The first 9 rows are patterns. Each new row is the sum of 2 different patterns, raised or lowered, with some noise. Before adding, each is slid sideways (what falls off one end comes back at the other), maybe read backwards, and multiplied by a number that may be negative. Names go in the order of the patterns.
In the rows, zero is written as 128.
Some rows, each with the names of its patterns after it:
[106 127 122 159 136 176 146 181 102 120 121 158 133  87 134 126 121 105
 130 129 149  91 125 117 127 114  99 140 131 131 137 142 137 148 142 124
 115  97 105 113 125 113 127 124 123 178 123 147] -> Q445
[ 75 163 104 100 123 112 121 172 170 130 127 130 123 135 133 139 136 126
 115 108 114 133 100 112 123 106 117 125 151 125 137 122 159 126 138 139
 109 122 136 136 146 107 126 140 111 130 146 111] -> Q604
[151 142 159 137 107 117 117 133 132 130 128 141 139 135 146 148 134 163
 110 133 136 129  75 164 127 143 128 181 122  90 136 127 135 127 130 122
 142 123 137 140 127 132 133 110  86 127 132 109] -> Q616
[128  84 147 102 162 113 129 126 100 126  98 119 158 148 166 110 125 181
  98 144 132 137 151 147 143 133 123 100 115 114 125 103 127 146 132 108
 137 181  99 124  86 127 136 144 131 154 154 107] -> Q100
[115 149 144 167 181 125 161 144  75 130 151 150 116 147 121 106  97 171
 132 141 134 122 114 141 129 153 110 158 141 124 143 136 152 116 102 109
 150 111 131 103 122 113  91 123 138 127 116 142] -> Q517
[139 141  75 122 111 108 132 181 145 108 159 150 106 123 125 133 110  82
 127 126 153  96 104 181 132 111 127 123 125 128 115 127  99 143 124 147
 139 110 130 129 110 121 132 123 135 113 164  75] -> Q394
[117  97 144 134 100  88 181 116 120 114  96 128 124 123 140 116 124 128
 149 129 115 134 100 127 157 141 128 152  87 123 107  86 134 138 142 126
 114 125 104 139 166  75 125 132 104 122 109 149] -> Q549
[134 135 157 127  94 147 149 145 135 137 130 128 156 131 135 131 156 122
 137 168 110  85 147 127 124 137 135 132 137 107 123 121 131 108  75 126
 135 145 136 131 159 128 130 123 158 110  95 112] -> Q168
[114 108 121 124 120 115  80 124 157 124 118 101 150 120 134  90 134 145
 133 131  99 151 152 133 137 126  75 142 113 132 115 132 128 118 148 101
 127 137 114 130 136 115 130 153 130 142 142 102] -> Q863

New rows, each followed by the names of its patterns:
[143 114 119 159 104 141  98  90 157 113 142 123 114 136 112 140 156  78
 103 117  96 115  93 138 126 101 125 129 128  74 160  92 114 116 107 124
 138 135 120 114  98 135 126 140 101 127  99 104] -> Q100 Q549
[184 179 154 156 174 160 142 197 166 136 176 148 154 163 162 177 145 197
 153 152 176 158 178 159 135 151 193 147 172 155 139 142 121 153 165 153
 144 139 151 193 171 181 183 177 182 176  98 168] -> Q517 Q863
[166 153 174 166 161 168 142 161 150 151 159 140 156 126 178 220 139 119
 186 178 164 119 148 179 162 159 132 199 195 147 181 222 178 136 149 158
 112 167 171 100 197 152 181 173 176 161 150 172] -> Q445 Q394
[152 128 172 146 144 147 112 161 128 191 139 136 120 123 152 114 132 134
 186 137 144 102 127 163 124 112 136 150 138 176 139 165 143 143 128 123
 123 121 148 128 151 106 136 142 119 123 103 145] -> Q100 Q863
[132 144 120 115 100 115 112 141 146 115 131 129 121 108 131  99 118 124
 116 126 123 163 150 161 133 156 108 161 111 125 148 167 138 118 110 118
 106 122 116 102 140 109 143 106 132 119 148 145] -> Q445 Q100
[ 78 105 124  71  99  95 141  99 117  91  95  76  92 148 120 124  93  31
 126 132 100 167 134 117 127 114 118  85 112  93 101 101 104 102 107  68
  87 110  49  87 108 143 111 107 100  97 149 129] -> Q517 Q549
[ 85 107  93 120 103  96 114 107  78  70 131  83  92  90  82  96 116 105
 109 102  96 119 100  96  94 117  90 103 117 127  98 101  79 103 101  46
  94  80 106  85  94 100  98  99 125  43  98 105] -> Q445 Q549
[147 135 161 126 147 161 145 122 136 116 131 108 107 148 124 121 119 148
 158 134 147 166 132 135 134 138 152 176 135 104 148 106 120 161  97 121
 144 139 126 141 138 125 150 151 133 133 116 146] -> Q604 Q394
[132 119 135 104 121 123 154 123 105 140 145 134 149 155 158 137 149 127
 124 112 126 120 134 111 142 121 124 184 128 154 104 140 144 172 136 186
 151 192 114 135 147 167 139  99 149 128 135 111] -> Q445 Q517
[139 103 121 103  91 136 102 121 178 106 102 133 146 109 150 146 155  98
 140 119 126 137 142 128 139 119 124 109 131 139 117 113  95 128 163 141
 115 140 144 148 139 149 160 136  93 121 139 114] -> Q517 Q168
[ 97  89  83  66  59  91 103  81  89  91  64 104  92  81  75  94  77  86
  87  82  77  66  93 112  73  81  86  67  89  80  85  88  87  96  93  99
 109 101  81  87  91  95  77  87  78  89  70  95] -> Q604 Q168
[144 117 126 125 108  90  84 126  97 105 192  98 104 114 145 127 151 132
 161  89 141 117 101 140 137 132 113  97 147 119 113 103 105 118 101 138
 147 140  92 155 137 155 152 145 159 143 122 123] -> Q517 Q863
[126 120  95 118 101 127 150  67 108 113 115 119  94 133 111  99 145 133
  87  89 161 110 105 109  90 114 111 121 153 121 116 126 138 135 104 121
  98 115 148 133 114 157  96 103 102  90 114 126] -> Q549 Q168
[139 106 145 160 163 153 139 149 111 123 117 149 101 117 143 142 122 163
 184  90 141 107 145 145 156 140 162 175 114 140  94 169 110 174 144 129
 110 120 134 110 133 166 159 175 107 129 180 111] -> Q100 Q168
[157 180 142 168 160 163 146 153 176 176 171 176 179 127 176 154 187 174
 212 146 184 156 163 166 128 166 164 210 145 177 133 186 180 131 149 158
 177 166 160 161 166 182 176 158 174 154 152 172] -> Q100 Q863
[ 85 153 121 104 137 125 121 100  93 132 107 107 130  99 124 142 140  79
 141 121 118 124 119  54  75 113 111 106 103  98  96 125 109  93 121 133
 136 133 152 116 123 133 126  95  91 110  98 118] -> Q604 Q168
[197 175 194 168 198 189 177 187 165 154 136 173 219 136 186 200 221 167
 148 184 157 183 167 183 179 157 220 197 176 197 176 213 176 190 194 152
 121 210 150 211 182 236 195 145 171 184 175 177] -> Q616 Q549
[127 144 166 140 147 135 159 150 115 128 150 120  98 154 140 159 140 135
 136 137 125 125 152 140 178 129 160 108 147 130 135 162 139 160 147  95
 107 108 162 144 114 170 111 156 141 109 122 133] -> Q604 Q100
[140 128 146 125 157 146 121 172 109 137 158 108 116 125 115 130 188 160
 143 163 155 131 148 172 144 110 112 145 159 138 129 119 196 139 118 136
 134 156 121 112 135 116 148 180 142 153 126 148] -> Q394 Q863
[197 157 119 180 168 125 148 145 154 130 112 150 140 179 107 128 212 160
 138 159 126 144 141 124 155 126 172 143 158 159 123 156 168 114 144 155
 137 156 132 190  95 152 169 102 134 118 155 152] -> Q394 Q549
[144 142 116 136 113  59  74 130 107  96 119  90  93  99 100 121 124 140
 128 101 141 146 125 138 134 116 101 109 111 132  89 102  99 101 132 114
  95 120  88 135 109 108 131 109  92 129 144  96] -> Q604 Q517
[164 100  56 144 105 125 164 200 115  93 128 114 131 121 134 122 130 106
 112 121 123  94 109 100  70 105 117 121 138 139 137 159  99 121 123 107
 115 130 126 148 112 125 146 119 128 168  93  75] -> Q604 Q616
[124 124 135 124  78 149 153  98 118 114 154 141 104 118 123 132 100  91
 150 103  86 117 155 133 135 173 102 111 173  97 142 109 123 128 116 140
 130 114 108 131  96 114 106 140 119 153 141 126] -> Q604 Q394
[ 93 111 130 110 115 123 115 132 113 103 103 129  89 118  99 141  54 123
 151  81 104  91 126 138 122 127 119 109 121  90 130  99 159 138 131 100
 108 102  98  94 111 158 125 141  81 108 129 114] -> Q616 Q100
[ 95 125 120  97  78 139 108 135  98 120  96 113  89  93 132  97 135  95
 120  73 111  91 103 127 114 142 128  95  95  89 121 111  72 101  99  94
 114  93  93  81  98  87 117  91 129 118 129  91] -> Q445 Q100
[120 115  68  83  79  96  97  92 126  87  88 101  82 109  80  68  68  94
  66 133  86 114 122 115  82  32  93  92  90  83 124  53 138  90  96  83
  91  92  56  95 115  65  86 115 125  34 111 107] -> Q616 Q549
[181 145 143 139 153 173 132 154 153 147 159 161 164 187 148 150 170 155
 144 146 175 168 140 164 185 122 153 161 134 158 138 129 166 159 196 170
 157 186 148 188 145 108 156 181 170 142 158 134] -> Q549 Q863
[135  91 102 137 135 131 145 122  71 153 137  94 139 144 135 128 121 101
 106 122 131 135 116 128 134 109 139 131 131 135 112 135 142 125  92 165
 119 146 139 168 115  90 119 117 124 124 122 117] -> Q604 Q616
[122 103 142 157 114 116 116 130 108 109 149 144 124 121 114 161 146 153
 133 144 119 133 113 143 136 183 125 126 141 107 116 100 112 119 132 131
 140 142 134 139 129 128 128 129 100 116 108 134] -> Q445 Q616
[102  63 106 105 118  90  88 133  98 111 117 109 121 113 101 115  91 115
 112 121 103 113 106 108 104  98 115 101 122  81 126  89 119 133  97  93
 104 100 123 140 101 107 121 131  87 104 104 128] -> Q394 Q863
[158 142 130 123 120 130 157 133 168 130 128 139 111 145 115 140 117 132
 117 129 145 127 134 139 158 136 153  96 119 144 124 121 114 152 131 140
 127 145 133 136 106 125 138 122 130 117 173 113] -> Q445 Q100
[153 105 109 146  98  70 123 136 160 137 192 134 114 171  85 142 127 132
 133 129 127 148 126 144 123 112 137 103 160 145 134 123 144 149 105 151
 127  83 162 161 105 130 125 179 142 124 124 130] -> Q394 Q549
[100 171 134 114 128 123 150 110 115 121 120 135 120 130 159 112 100 129
 118 137  91 109  92 108 125 100 131 147  79 123  77 113 130 155 140 113
 156 153 131 130 124 114  96  90 116 117 136 102] -> Q445 Q394
[139 135 119 110 123 170 132 135 131 131 139 146 134  84 120 146 118 126
  84 105 104 151 118 166 100 154 115 133 102 138 154  72 108 121 120 120
 108 123 133 122 130 124 122 142 101 139 165 133] -> Q616 Q168
[122 139 151 155 168 132 135 159 115 145 133 138 146 148 140 118 109 122
 137 129 149 128 116 176 145 116 138 172 114 134 122 123 133 141 143 156
 146 117 134  89 148 114 160 114 141 141 131 139] -> Q604 Q100
[210 129 149 213 181 172 183 178 187 165 187 180 189 152 178 189 192 202
 135 169 196 166 177 156 136 140 194 172 170 178 193 159 171 182 160 187
 126 161 193 161 161 142 179 176 178 184 158 149] -> Q549 Q168
[ 85  73 114  97 110  98 101  96 103 109 103  88  56  78 114 102  98 100
 111  99 106 112  89 105 112  51  97 121 107  96 112 105  98 112  99  98
 106 111 119 127 103 116  76 105 124  87 114  86] -> Q168 Q863
[ 83 114 110 103 123 114  72 114 147 106 146 141  87 101  83 111 101  99
  98  58  91 123 100  87  84 118 111 105  59 108 136 116 117  74 134 143
 103 128 104  66 115  90 112 104 111 126  81 117] -> Q517 Q863
[141 163 121 149 137 126 137 164 161 148 140 122 135 140 130 131 139 143
 129 164 162 151 140 112 143 150 152 125 146 136 133 145 143 150 127 138
 163 118 118 155 138 128 150 148 125 134 164 143] -> Q549 Q168
[134  96 101 122 122 101 127  93  55 116 127  97 152 142 117 123 116 132
 126 105  95  96  60 118 101  93 150 118 124  94  91  92 122 126 114 114
 120 138  91 136 108 159 109  59 116 109 119 117] -> Q616 Q517
[ 62 119 126 177 139  93 102 128 143  99 125 113 139 102 131 140 143 140
 103 120 129 133  97 156 132 116 164 147 149 116 113  92  87 153 133 108
 175 105 147  91 150 111 151 153 134 152 153 141] -> Q100 Q168
[124 158 132 192 204 214 196 156 156 141 168 174 175 187 148 119 183 151
 161 152 152 174 124 158 182 169 156 189 189 141 169 174 180 173 156 172
 171 165 153 163 171 126 160 187 140 137 192 115] -> Q604 Q549
[141 134 116 135 122 135 133 115 137 142 125 123 142 118 134 116 127 105
  96 129 108 125 160 134  99 114 143 118 126 126 126  94 133 115 119 128
 147 119 127 115 132 109  96 117 120 115 112 120] -> Q517 Q168
[142 164 150 151 151 123 144 127 111 121 139 118 135 132 112 134 131 106
  91 137 143 131 169 157 107 174 102 144 145 139 110 148 151 100 133 129
 156 141 123 154 107  96 148 122 142 112 122 129] -> Q604 Q549
[129 165 148  58 172 142 115 100 116 125 129 134 141 144 133 128 106 160
 150 134 157 130 105 142 123 111 189 156  97 110 150 102 127 126 102 101
 127 124 171  95  94 123 134 137 125 123 111 127] -> Q549 Q168
[185 198 150 169 176 163 204 177 177 197 161 171 178 179 166 193 188 196
 177 196 199 173 190 177 185 179 174 196 158 166 185 188 169 177 163 146
 184 176 183 195 170 175 216 182 172 176 192 180] -> Q604 Q549
[108 106 131 107 120  71 124 111 113 105 108 150 139 110 125 119 127 128
 107 126  79 181 120 130 113 104 126  91 118 131 136 111 156 104  81 135
 115 111 139 135 122 128 112 142 124 111  97 101] -> Q100 Q549
[147 116 120 130 154 115 122 121 123 156 133 148 132 127 126 137 177 143
 112 149 145 158 123 126 149 164 119 130 136 142 156  95 106 115 124 135
 172 130 134 136 120 129 121 153 124 155 139 125] -> Q100 Q863
[167 124 110 130 139 161 158 120 149  98 117 108 103 151 122 142 162 177
 125 141 127 141 169 132 129 120 141 135 129 125 140 137 101 120 186  81
 110 135 147  91 128 155 112 129 105 123 119 113] -> Q549 Q168
[107 109 115  89  98 104  99  53  99 107  96 100  88  86  87  64 120 102
  93  99 105  86 107 102  88  75  98  93  90  99  91  74  86  94  84  99
  67 106  76  92  58  77 105 102  96  65 118 102] -> Q517 Q863
[184 153 135 153 159 190 102 139 102 151 127 139 170 182 127 160 103 162
 168 163 177 142 164 181 167 182 162 150 145 142 135 152 146 154 153 181
 167 154 176 159 189 138 143 151 173 154 179 133] -> Q445 Q549
[191 149 162 185 154 149 159 172 114 157 150 138 114  90 131 109 149 190
 150 129 149 163 133 165 172 174  75 131 138 137 149 144 144 151 127 167
 119 134 167 108 133 157 166 166 182 131 165 147] -> Q517 Q168
[ 97 130 139 156 144 147 133 160 130 132 135 151 131  97 146 107 165 134
 113 137 141 136 118 133 123 157 120 158 111 145 141 143 162 144 172 144
 137 106 109 152 135  61 181 119 142 125 157 115] -> Q616 Q100
[142 129 151 144 174 127 136 121 134 120 137 113 118 110 118 147 145 140
 150 164 138 154 118 104 131 130 117 135 116 160 141 144 131 130 130 133
  90 126 157 126 121 125 159 151 188 119 150 116] -> Q445 Q100
[107 168 157 113 121 130 136  91 164 143 159 118 134 198 104 130 158 155
 146 133 115 149 131 171 150 147 181 114 137 126 104 129 158 118 136 140
 131 155 152 152 129 147 138 141 162 118 148 133] -> Q445 Q549
[ 91  99  88  95  67 103  58  95  84  26  88  90  95  99 113 122  82 108
  93 104  74  61  81  88  74 110  88  73  90  91 126  97  88  92  89 105
  89  90  91  96  92  94 127  86  50 102  91  77] -> Q394 Q168
[141 111 122 129 135 134 128 136 165 139 151 136 161 146 131 104 131 158
 138 137 135 138 166 150 156 130 123 156 104 132 144 142 133 144 128 157
 151 100 145 140 147 116 122 120 122 158 137 131] -> Q445 Q863
[149 152 117 162 129 168 164 147 119 118 138 166  98 112 165 101 139 117
 170 145 118 141 140  80 148 198 142 118 146 100 117 139 190 135 105 141
  92 120 130 114 162 106 154 165 142 149 195 132] -> Q517 Q549
